There are 3 nested groupings, the coarsest first. Each group lies inside one group of the grouping before and may be the whole of it. The rows also spread widely along 10 directions, which tell nothing about the answers.
In the rows, zero is written as 128.
Known rows, each followed by its group in each grouping:
[136 129 104  93  91 124 176 150 167 106 140 116 143 111 166 132 148 101
 124 146 132 125  88 133 151 142 132 132 112 106  95 126 111 173 139 164
 137 165]
q_363 Pab gepe
[129  96 116 145 120 164 149 128 141 152 143  97 121 134 139 109 101 129
 159 110 133 137 146 129 126 178 105  52  91  46 147 108  81 125 189 147
 132 109]
q_736 zuf guva
[123 140 101 121  74 126 175 165 197 125 177 106 145 107 180 108 127 109
 132 162 142 103  88 129 141 148 110  93 130  91  91 105  81 142 133 145
 119 110]
q_736 lefu dukag
[145  89 100 131 152 144 140 153 102 148 138 147 130 174 129  69 122 139
 128  88 148 132 153 101 101 142  91  71 153  71 110 130 116 131 164 163
 138 107]
q_363 Nibuz tibi
[ 87 138 149  56  63 135 179 153 185  89 174  76 132  65 165 131 136  79
 153 126 115 102 149 115 154 177 149 175 120  97 143 136 155 154  89 154
 115 119]
q_363 Pab nuner
[ 98  86 107 123 109 154 178 154 179 133 141  83 135  95 138 125 114 107
 141 119 128 132 155 145 132 200 115  85  85  44 172 111 132 142 158 154
 117  84]
q_736 Kal voki
[181 103 106 158 155 126 120 107 104 151 114 148  98 190 120  75 114 171
 124 107 164 186 114 110 104 112 128  65 122  81 120 130  48 145 193 111
 117 150]
q_736 lefu Girug
[ 91 127 139 109 130 156 163 117 140 124 127 119 123 103 143 132 109  98
 173 129 100 134 154 124 157 155 111 109 115  93 138 135 156 150 144 173
 122 118]
q_736 Kal dila
[113 129  88 130 121 134 170 148 147 157 157 123 133 125 136  60 116 140
 123 142 133  94 123 125 126 132 113  90 181 122  99 127 133 121 132 140
  84  62]
q_363 Pab gepe
[125 120  90  91  63 120 193 206 198  95 197 103 154  59 182 106 143 105
 102 149 166 144 109 124 127 211 133 124  91  61 143 112 108 177 115 137
 117  90]
q_736 Kal dila
[114 148  94 127 115 123 166 120 168 149 124 112 126  89 160 140 121 112
 150 176  99 170  86 157 171 174 130 106 111 136 117 102  99 158 194 137
 118 126]
q_736 Kal voki
[139 105 108 140 134 123 155 117 143 141 126 122 109 151 116  75 111 156
 128 122 154 144 121 118 111 116 140  92 133  88 134 137  98 144 152 119
  84 107]
q_736 lefu Girug
[139 132 143 109  93 131 132 101 140 131 148  90  86 136 140  94 112 128
 142 111 143 122 131 115 135 115 148 117 134 111 118 129  60 113 133 101
  92 124]
q_363 Pab nuner
[113 157 137  95  94 101 166 117 159 125 157 100 103  99 141  65 119 160
 145 151 149 137 110  76 116 115 177 169 161 142 122 167 142 155  98 116
  58  86]
q_736 Kal voki
[143 121 121  92 125 125 144 124 121 111 119 135 111 124 137 124 140 109
 132 110 126 179 128 128 146 160 149 141 106 110 134 134 112 171 158 136
 128 168]
q_363 Pab nuner
[120 102 117  95 148 101 152 149 118  88 136 153 115 125 110  75 129 133
 112  89 160 180 164 101 112 157 162 155 126  88 167 161 170 177 121 128
  85 104]
q_736 zuf guva
[117 111 141 125 153 162 146 112 110 139 121 135 127 143 131 116 116 127
 182 102 105 161 164 101 128 166 103  92 123  69 147 138 152 157 176 182
 154 144]
q_736 lefu Girug
[130 102 125 120 139 132 149 104 135 122 105 121 106 131 116 126 120 123
 149 107 122 187 143 135 135 162 148 119  92  84 172 133 117 165 172 131
 114 148]
q_736 lefu Girug
[120 117 123  99 130 163 180 147 104 125 151 159 131 106 136  82 118 117
 147 124 124 122 147 106 138 145 115 127 136  91 133 150 179 163 100 182
 103 110]
q_363 Pab nuner
[144 134 143 138 134 177 138 132  70 146 173 168 113 129 155  72  93 133
 166 122 137 154 154  84 129 146  84  67 127  74 121 129 102 134 141 159
 129 107]
q_736 Kal dila
[153 118 103 130 118 145 194 125 132 124 127 161 113 123 135  97 117 135
 133 164 153 139  72 127 145  99 139 115  93  90 117 144 115 184 110 160
  81 148]
q_736 lefu dukag
[125 136 109 129 129 132 159 133 128 135 144 147 117 117 151  96 112 126
 138 149 131 150 113 119 145 134 120 102 134 116 111 126 115 151 146 140
 101 108]
q_736 Kal voki
[106 106 116 104  98 156 206 146 157 136 163  88 123  50 122  87 105 140
 149 133 138 160 155 114 120 214 164 140  85  65 218 147 177 170 109 139
  59  58]
q_736 Kal dila
[ 66 116 154 107 107 138 141 127 186 103 143  85 118 127 153 134 107  76
 154 110 119  72 171 134 154 120  96  90 136  81 108 116 117 100 127 149
 118  96]
q_736 Kal voki

New rows, each followed by its group in each grouping:
[103 115 108 137 105 162 184 149 172 135 159 120 136 103 158 119 106  98
 149 152 122  90 122 149 156 141  88  69 120  72 115 106 109 131 133 162
 111  96]
q_736 lefu Girug
[109 104 112 126 162 149 163 149 107 121 136 170 127 135 127  78 111 123
 132 113 138 132 162 110 126 132  97  86 138  74 128 144 169 152 124 174
 102  88]
q_736 Kal dila
[132 112 107 138 104 159 146 138 139 148 160 113 109 125 148 100 103 103
 130 126 131 106 134 153 150 147 100  58 122  85 116  92  53 101 153 117
 105  96]
q_363 Pab nuner
[123 128 107 120 132 149 168 139 125 153 146 128 138 135 138  69 123 147
 148 130 125 109 130  96 118 134 109 100 169 104 103 147 157 143 137 176
 114 104]
q_363 Pab gepe
[126  99 112 114 112 123 175 153 162 104 146 127 127 129 135  89 125 126
 119 119 163 121 126 114 117 124 131 112 121  66 129 142 126 158 108 144
  98 113]
q_736 lefu Girug
[149 134 124  83  89 114 171 138 151 119 146 105 130 125 157  95 147 142
 145 125 147 138  97  76 108 140 153 161 131 107 105 159 127 178 126 163
 133 159]
q_363 Nibuz tibi
[127 147 108 127 109 138 166 136 142 146 158 128 122 100 162  97 111 132
 149 164 128 148  99 119 142 152 122 100 127 113 110 121 105 152 150 142
 107 104]
q_736 Kal voki
[155 124  91 145 119 133 146 149 111 162 172 145 109 139 142  47 105 149
 115 127 157 132 119 115 114 137 116  79 161 114 104 114  66 115 147 109
  91  77]
q_363 Nibuz tibi
[133  99 123 126 121 153 155 113 130 142 131 110  99 136 120  90 104 128
 134 109 139 116 144 131 134 127 131  94 118  81 141 128  98 120 134 124
  84 107]
q_363 Pab nuner
[ 66 100 107  95 133 111 168 144 187  97 109 114 133 129 131 134 132  70
 122 110 107  74 153 158 160 119 113 124 156 115 101 124 166 129 127 161
 107 107]
q_363 Nibuz tibi
[135 146 108 140 120 154 151 130 128 173 156 115 131 107 162  99 113 146
 168 149 114 174 117 107 132 192 105  73 125  98 126 113  96 147 196 151
 141 109]
q_736 Kal dila
[159 145 127 101 105 134 129 171  99 124 198 152 132 129 173  62 136 131
 128 111 155 152 137  75 111 167 110 109 157  97  99 127  89 144 135 139
 146 121]
q_363 Pab nuner
[109 117  87 110 113 131 196 172 171 102 141 150 148  84 165 139 133  84
 117 166 127 137  95 159 167 160 111 111  95  92 115 114 140 180 135 175
 118 125]
q_736 Kal voki
[ 96  74 108 129 110 154 193 139 166 120 148 100  98 122  97  63  88 116
 103 112 167  36 160 153 132  84 134  94 133  68 148 137 136  96  57 116
  12  31]
q_363 Pab gepe
[114  69  99 130 156 124 125 140 152 129 113 105 126 191 106  84 127 127
 103  64 148 104 186 136 105 131 103  62 161  67 122 122 116 101 171 130
 118  87]
q_363 Pab gepe
[ 93  87  79 109 112 118 184 177 185 108 144 118 131 103 132 107 122  79
  94 123 136  94 141 172 148 154 123 112 132  96 133 107 134 130 119 133
  80  71]
q_363 Nibuz tibi
[140 136  97 117 129 109 149 161 134 119 152 156 132 119 159  92 132 128
 112 142 148 178 109 114 129 156 124 109 135 112 107 124 109 168 158 137
 124 118]
q_736 Kal voki
[ 95 129  80 146 128 154 192 156 154 143 150 163 140  90 150 110 104  91
 134 179 104 109 105 169 178 144  91  74 134 113 111  99 134 141 135 158
  86  77]
q_736 lefu dukag
[111 111 142  99 111 156 175 107 144 128 125  90 118 127 122 103 121 130
 166 111 123 104 147 101 126 130 138 134 126  81 141 160 163 147 116 173
 103 128]
q_363 Pab gepe
[108 123 124 112 138 125 141 127 127 126 137 128 110 109 130 102 115 122
 141 115 123 183 159 121 135 177 138 121 125 106 163 128 134 148 159 124
 103  96]
q_736 Kal voki
[ 83 134 139 109 103 138 159 161 164 105 182 129 137 122 161  88 116  95
 146 131 135  70 152 104 138 116  90 100 168  87  93 129 142 122  89 162
 107  80]
q_736 lefu dukag
[105 132 111 110 101  89 159 130 203 120 139  82 124 137 139  90 134 137
 124 134 146 110 108 114 116 115 152 129 164 118 103 140 118 141 130 117
  84  99]
q_736 lefu dukag
[ 91 117 106 124 136 137 170 131 173 146 119 102 147 130 147 117 126 129
 157 136 110 119 127 119 134 151  99  87 143  91 104 133 158 149 174 185
 136 109]
q_736 Kal voki
[114 118 103 112  99 135 177 156 155 123 165 125 117  97 140  85 112 107
 111 138 141  94 128 146 150 133 130 113 138 107 122 121 119 127  99 122
  65  73]
q_363 Pab nuner
[ 98 107 129  97 148 128 167 129 137 114 118 128 127 116 122 104 127 127
 149 110 121 160 161 105 124 161 139 140 122  88 158 160 195 173 135 169
 108 110]
q_736 Kal voki
[133 126 101 120 148 116 140 160 114 106 149 180 133 145 148  86 127 116
 116 119 148 157 128 114 137 136 106  98 143 102  94 128 118 160 154 150
 128 124]
q_736 zuf guva
[ 87  83 135 110 140 139 161 133 161 100 117 121 131 158 120 111 123 105
 144  91 134  92 169 116 123 110 107 101 131  51 131 147 170 141 116 182
 116 118]
q_736 lefu dukag
[112 118 105 129 154 137 177 138 131 127 123 168 137 144 131  86 123 130
 139 139 128 122 120 113 134 109 104 100 151  98 101 149 173 165 126 186
 104 115]
q_736 lefu dukag
[132 111 120 111 111 141 163 155 155 106 141 127 141 138 171 125 135 109
 137 126 150 125 116 111 131 137  96  90 103  57  95 127 108 165 147 184
 157 152]
q_736 Kal voki
[137 137  87 112 138 135 178 112 135 164 101 125 137 114 138 117 141 142
 154 158  93 173  82 129 148 168 141 127 130 137 115 137 151 186 192 173
 132 158]
q_363 Pab nuner
[124 116 138 123 164 122 121 109 100 107 117 161  96 169 121  84 110 128
 130  98 146 151 160 103 127  93 121 101 145 104 111 150 122 136 140 132
  99 123]
q_736 Kal dila
[ 91 125 154  69  97 131 166 115 182 104 119  66 136 134 149 135 148 108
 173 106 113  77 140  91 132 121 130 150 144  90  95 163 172 154 120 195
 146 161]
q_363 Pab nuner
[ 96  88  97 132 162 134 173 143 144 126 120 143 130 135 108  89 114 123
 128 116 128 125 158 137 127 136 115  93 143  79 144 140 173 146 136 157
  86  81]
q_736 lefu Girug
[145 126 118 136 146 158 140 118  99 148 120 159 128 135 150 134 125 115
 170 129  99 204 124 128 151 188 103  81  95  89 138 111 102 171 210 170
 170 174]
q_736 lefu dukag
[ 84 119 129 120 149 122 133 136 141 103 137 143 111 139 134  98 107  92
 125 109 128 112 173 133 149 112 102  90 159 107 108 126 127 114 130 130
  95  80]
q_736 Kal dila
[115 135  56 153 123  90 175 122 218 159 109  95 132 143 143 107 128 143
 114 182 125 108  51 166 145 105 129  74 165 146  65 106  81 138 190 119
  89 103]
q_736 lefu Girug
[ 92  95 117 122 133 125 160 126 180 105 115 113 119 140 125 127 117  93
 128 116 128 101 145 155 149 112 115  96 124  83 124 125 125 131 137 143
 101 115]
q_736 lefu Girug
[131 142 138 131 153 134 115  98  87 150 135 141  93 139 131  80 104 146
 160 112 121 194 157  97 127 153 131 100 144 122 140 136 105 136 180 116
 110 109]
q_736 Kal dila
[135 107  99 116 118 128 163 131 143 135 127 121 115 124 135 107 122 115
 128 124 132 140 116 140 138 148 136 115 119 106 126 121 103 145 154 137
 107 126]
q_363 Nibuz tibi
[123  93 143 114 117 173 178 158 114  99 171 159 125 115 136  86 105 108
 146 108 159 110 163  99 124 131 102 103 103  32 152 149 149 156  77 174
 103 109]
q_736 lefu Girug
[119  95 137 132 139 171 165 102 124 128 110 124 103 144 121 112  97 125
 159 114 136 116 147 119 138 105 108  79  93  54 133 146 128 140 131 171
 102 126]
q_736 Kal dila
[109 112  86 136 101 136 175 171 186 127 162 112 144 115 161 110 116 102
 123 143 144  90 110 151 148 150  91  57 119  69  95  96  90 130 153 151
 118  92]
q_736 zuf guva
[116 101 105 149 153 169 174 134 130 153 124 150 143 147 137 102 112 129
 161 133 116 112 129 121 134 132  77  54 133  65 109 134 148 150 161 200
 135 122]
q_736 lefu Girug
